The rows of a group lie close to one hidden flat surface of 12 dimensions, which passes through zero. Surfaces can cross.
Some rows, each with its group after it:
[ 22 -32  12 -57   2 -20  -3  -8 -42 -16  26  40 -32  38 -40  16  19 -10
 -15] => (1)
[ -2 -20   9 -26 -21   4  16  12  -8   8   2   4   9  12 -10  -2 -14   5
  -7] => (1)
[-25   0  16 -50 -24  27  13  37  33   3   4 -14 -13  13  12  19 -31  26
   0] => (1)
[ -6  27 -14  37 -26  -2  10 -17  11  16 -47 -17   9  -3 -20  -5  43   4
  16] => (3)
[ 27  -5  28  16  14 -15 -46   8  -7  -4   5   7 -38 -30 -25   9  10   5
   5] => (2)
[-13   7 -23 -28 -62 -29 -30 -54 -26 -27  -6  19 -19 -53  13  13  20   5
  22] => (1)
[-27 -21  50  16  37  11  43  -2 -20 -66  18  22  30  38  26 -38  48 -21
 -34] => (3)
[ 30 -31  -2  66 -38  20  70  14   1  -4 -20  12   7 -28  35   3 -25  17
 -42] => (1)
[ -6   2 -21  13  30   3  35  -9 -48   3  14  -6  28  22   0 -26   2  -5
 -23] => (2)
[ 48  16 -14 -17  35  -5   8   5 -10   6  29  31 -36  25 -12  35 -24  24
 -52] => (1)
[  6  -5  30 -54 -15  -5 -42   5  -6 -10   5  19 -17 -14 -15  10 -10   7
   8] => (3)
[ -4  19  18 -41  43  -5 -13  -3  13  -4  58  -9  62  -7  31  21 -11  36
 -40] => (1)
[-12  -8  17  14  -4 -24  29  -5   9 -18 -10 -10  33 -10 -26 -22  36  44
 -21] => (2)
[  2  -5   1 -79 -33 -22   3 -42 -16 -11  39  23 -14  11  -1  64  40 -10
   5] => (1)
[-36  18  27 -44  10  36  12  16   2  -8   4   2  -9  55  12  18  -6 -18
  11] => (0)
[-31  10 -10   2   4  29  25  22   4 -13  -1 -10  -1  12  30 -14 -29  16
  -9] => (0)
[ 25  14   9   1   2   7   2 -13 -11  -6 -27  -7   0 -19   2  -9  11   4
 -19] => (2)
[ 21   8 -20  34   8 -36  14 -23  44 -32 -31  48  -6  35 -24 -30   4  -5
 -12] => (0)
[-32   4 -47  -3 -52 -19  40 -26 -31   0 -12  23  32  17 -24 -17  16  32
  -4] => (3)
[ 10  -6 -20  -6  10   0  20  25  -4  65  34  -5  -2  46 -35  56 -16   0
   2] => (2)
[-23 -10 -39   2 -11  -7  10   1   9 -29  15 -18 -28 -29  41 -23 -17  18
   1] => (3)
[-13  18   7   7  25  32  19  29 -20  16   2  11  -9  46  -7   7 -14  -3
  -8] => (0)
[ 34  -5   6  -9   5  25  -2  13 -17  -7 -32  51  14  20   3 -42 -58  -7
 -35] => (1)
[ 21   1 -22  10 -22  -9   9 -20  19   0 -16 -30 -33 -44  24  24  13 -11
  17] => (0)
[  8   7 -47 -19  22 -44  -6 -38 -41   7   7 -35 -19  -5 -47 -20  44   4
   2] => (2)
[ -5  39  20   6   2  11 -52 -27   8   9 -58 -12  18  -4 -21 -25  48 -32
  40] => (3)
[  6  53 -13  19   5  -1  23 -10   5  35 -31 -48 -35 -14 -19  31  -5  15
  15] => (0)
[-13  21 -39   6 -13  -4  -6  -4  19  13 -18  15  15  18  -7 -21 -33   4
  13] => (3)
[-38  23  -9 -25 -66  53  44  -1  37   0 -45   1  21  17  58  12 -16  -9
   9] => (3)
[ -3 -11  38 -28 -29  24 -24  48  12  30   9  -2 -20   1 -23  40 -10  33
   5] => (0)
[-42 -16  25 -38   8  -2 -56 -10  -9   0  31  -4   3   3   3  11  20 -45
  58] => (2)
[  8  13  -7  26  11  14  14  -2  22  21 -13 -16  -6  15  11  18  10 -33
  18] => (3)
[-13  25 -12 -62  19   0  -4  13   7 -47   1 -11 -34 -14  27 -35 -65  41
 -23] => (0)
[ 11  31  -8 -65  13 -13 -31 -12   3  38  -8 -43  -2 -18 -23  16 -12  12
  22] => (0)
[-15  -6 -41   4   8 -26 -16  23  35  31  28 -28  -2  -3 -24  -6 -27  35
  16] => (2)
[-23 -11  -1 -35  -6 -36 -21  11  41  30  22 -62   6 -18 -40  17  33  31
  30] => (2)
[ -1  11 -19  65 -14   7  30   0 -46  57  -3  -3  32   3 -20  23   6  -2
   3] => (2)
[ 41  20  16  -5 -37  28 -10 -12 -42  20 -41  -7 -16 -43  -6  22  32  17
 -24] => (3)
[ 13  18 -27  12  38  -8 -16   6  -2  -6  25 -10  -1 -23  21 -15 -28  35
 -30] => (1)
[ 30 -40 -21 -35  -1 -48  17 -11  19 -46  25  31  -1  -2  -6 -27 -21  37
 -50] => (0)
[  8 -13 -35  -2   1 -32  15  -4  33   0  17 -20 -31   2 -19  10  16  16
   9] => (0)
[ 27  -3  12   4 -13 -55   5 -28  37  -7   8  30  20   3 -37  25  38  20
 -17] => (1)
[ -4 -10 -27 -42  10 -19 -15  12 -30  29  34 -25   6 -10 -31  -5 -24  41
 -13] => (3)
[  0   4   5 -61 -21   5 -24  21   0  34  13  10 -26  13 -28  50 -47  14
  19] => (3)
[ 11  -7 -32 -17   7  45 -39  38  22  41   4  12   5  36  17 -16 -55 -15
  -2] => (0)
[-41  47 -20  -2  -3  26   0 -30 -52 -24   2  36 -25  32  23  10  13 -35
  24] => (1)
[-10 -18   3  -4 -23 -23 -22 -17   3 -31  -3   2  23 -51  20 -32   0  16
   0] => (2)
[ 15 -16  20 -17 -47 -25 -21  -8  52 -21 -37  32  27 -25 -12 -18 -10  26
  -3] => (1)
[ 11 -18   5 -26   4 -15 -48 -19 -15 -39   6  21  -9 -32  18 -27 -18  -6
  -3] => (2)
[ -2 -11 -16 -17 -22  11   1  25   5  33  12 -11   9   4  -8  12 -21  29
  -6] => (0)
[-34  -2  24  86   3   5  47  11 -44 -17   7  20  26   8   5  -8  19   7
 -15] => (3)
[-44 -19  -1 -30   4 -12 -17   9 -26 -43  38   1 -19  -6   6 -20  -1  17
   8] => (2)

New rows. What belongs after each?
[  4 -10   8 -43  -1 -19  26 -11 -17 -20   1   7  36  10 -20 -23  12  34
 -39] => (2)
[-12  -6   4  39  14 -12  -8   1  -8 -18  11  14  -9 -13   4  -7   1 -12
  14] => (3)
[ 14 -23  12 -53 -37 -12 -17  -7   9  -4 -13  23   5 -11 -13  -4 -16   8
  -1] => (1)
[-18  28 -20  37  -1  -6   9   0  -2  -6   3  -3  -9 -10   3   2   1  29
  -7] => (1)
[ 70   0   1  -8 -25   4 -20 -42   1  -4 -25  44  27 -46  45   7 -30 -19
 -33] => (1)
[ 23  24  18 -13  -3 -57  12 -19 -22 -10 -20  42   7  14 -85  -6  10  49
 -30] => (0)
[-16  28  35   6  24  -7   2  -4   1 -44  11  53   9  31   2  -1   9   9
 -21] => (1)
[ 22  12   7 -26   0  31 -20  22  15  14 -23   5 -21   6   7   3 -49  -7
  -6] => (1)
[ 10 -25  15  19   3 -28  -8  10  17 -20  25  -3 -32 -31  -2  18   2  11
   4] => (3)
[-12  40 -20  21  22   0 -26  23  18 -21 -14   0 -49  -8   5 -19 -28  28
  -2] => (1)
[ 17   9  -5  -7  32  12 -23 -24 -33   3  18 -18 -11 -24  33  14   9 -34
   7] => (1)
[-36  -9 -12 -15 -23  10  18  20  18 -13  19  17  -7  24  20   5 -28   8
   1] => (2)
[ -6 -33  15  -9 -32  -8  -7   5 -31   5 -34  15 -18  15 -52 -21  13 -19
  28] => (1)
[ 37 -58  -7   1   5  14   8  33   8  28  -3 -57 -28 -24   4   0 -14 -13
   0] => (1)
[ -1  -5 -15  -5 -38 -22 -14  -5  48  -2  -5  50  12  -2  12   9 -57  -8
  27] => (3)
[-36  -4 -25 -25  12   7  42 -20   2 -56  39  18  -5  45  50  -6   8 -23
  -2] => (1)
[ 14 -19   7 -33 -32   9 -48 -39 -49 -31 -26  28 -16 -37  30 -19   6 -59
  30] => (1)
[ 37 -28 -17  -6 -28 -13  32 -42 -49  -9   7  45  -1   3   1  19  21 -26
 -20] => (1)
[ 19 -27  -7  18   6 -19   2   6  34  18  41   7 -24 -10  27  50 -53 -31
  28] => (3)
[ -3 -32   2 -11 -40   0  38  -4  -5  -1  15  30  31  14   7  17   6  12
 -21] => (0)
[-20  -4  21 -33 -18  27  -4  39  35  -3 -10 -11 -42   9  -2   8 -21  11
  15] => (1)
[-12 -12 -20 -18 -23  14   2   5   9  37  13 -15  31   9   4  13   0  -4
  10] => (0)
[ 10 -35   1  40 -48 -21  35  -8  20 -17 -15   3  -4 -31  13   2  25   5
  -1] => (1)
[ 34   4  19  -8  10  15 -22 -20  40   1 -35 -34  19 -42  42 -17   4 -26
  -1] => (2)
[-26 -19 -24  13   3 -11   3  16   0 -22   3 -25 -74   9 -23 -10  23  -5
  31] => (1)
[-34  33  -7  40  28  33  30  46   1  11   8   4 -54  50  -1  23 -34  -7
  17] => (3)
[ 45 -24  25 -37  30   9   6   7 -14 -29  15   9  -2  -4  11 -15   2  15
 -63] => (3)
[  2  -3   3  -7   6   5 -41  -3  10  19   2  -9  24 -34  30   2 -46 -25
  30] => (3)
[ 19   4  18 -30  18  23  13  -4  26 -24  -3 -39 -12 -43  71  10 -33  -9
 -12] => (0)
[ 32 -63   0  30 -10  -8  47  -3   3 -30   5   4 -43   1  10   8  31 -37
  -5] => (1)
[  2  23 -18 -69  -2  -4   1 -33 -52  43  -3 -17  35  -4 -18  17 -18  -1
   3] => (0)
[ -2  24 -22 -29  26 -23 -36 -19 -36  -9  -5   2 -38  26 -62 -29  48   1
   9] => (3)
[-13  14 -20 -19 -35   6 -21 -41  -8 -54 -33  -4 -50 -44  47 -16  16 -22
  30] => (2)
[-17  -1  21  13  -6 -15  26 -18 -49 -40  47  25  27 -26  36  21  23  35
 -41] => (1)
[ -2  -1  23  37  20 -13   0  41  28  20  23   5 -49  24 -30  49 -15   3
  24] => (3)
[-23  17  -5  -1  20   3  31 -22 -21   3  -8 -12  35  47  -9 -17  39 -28
   6] => (2)
[-32  -5 -34  -4  -3  35  -8  -3 -22 -17  14  24  -4  28  35 -24  -9 -44
  13] => (0)
[ 46 -35   1  18 -40  -9  -8 -10  26  24  -6  -4   5 -50  16  36  15   0
  -1] => (0)
[-16  37 -23   6  -5 -23  27 -53  -7 -38 -32  12   1   2   6 -23   7 -18
  15] => (0)
[ 10   6   6  -6  50  -3 -11  13  -9  19  17 -40  10  -9  -7  -6  -7   6
 -10] => (0)
[ 34 -17  19   4  13 -17  -7  14   2  12  19  14 -16  -2 -24  32 -14  10
 -15] => (3)
[-12  37   5  -9   0  22 -14  14  16  -2 -38  -5 -20   2   1 -10 -18  13
   8] => (2)
[  8  22 -24   9   5  17 -37 -26 -85  17 -28  25 -24  -6 -16 -16  -3 -44
  22] => (1)
[-22 -10 -21  25 -38  -6   5  -4 -36  37  15  11  60 -18  -2   0 -23  20
   3] => (2)
[-58  45 -38 -20  13  -2  -8 -11  -1 -36  19   7 -51  35  10  -3   4   1
  26] => (1)
[  4 -20 -23  60   6 -33   8  -7  31 -29  18  27 -29 -11  20  -1 -20 -16
  13] => (3)
[ -7  25  19 -38  -4   3 -36 -15  10 -55 -44  63 -29  28  -7 -34  -4 -21
   8] => (2)
[-39  20 -13 -33  13  -3 -22  -4 -20  -9 -10  15 -28  58 -44 -23  12 -26
  40] => (1)
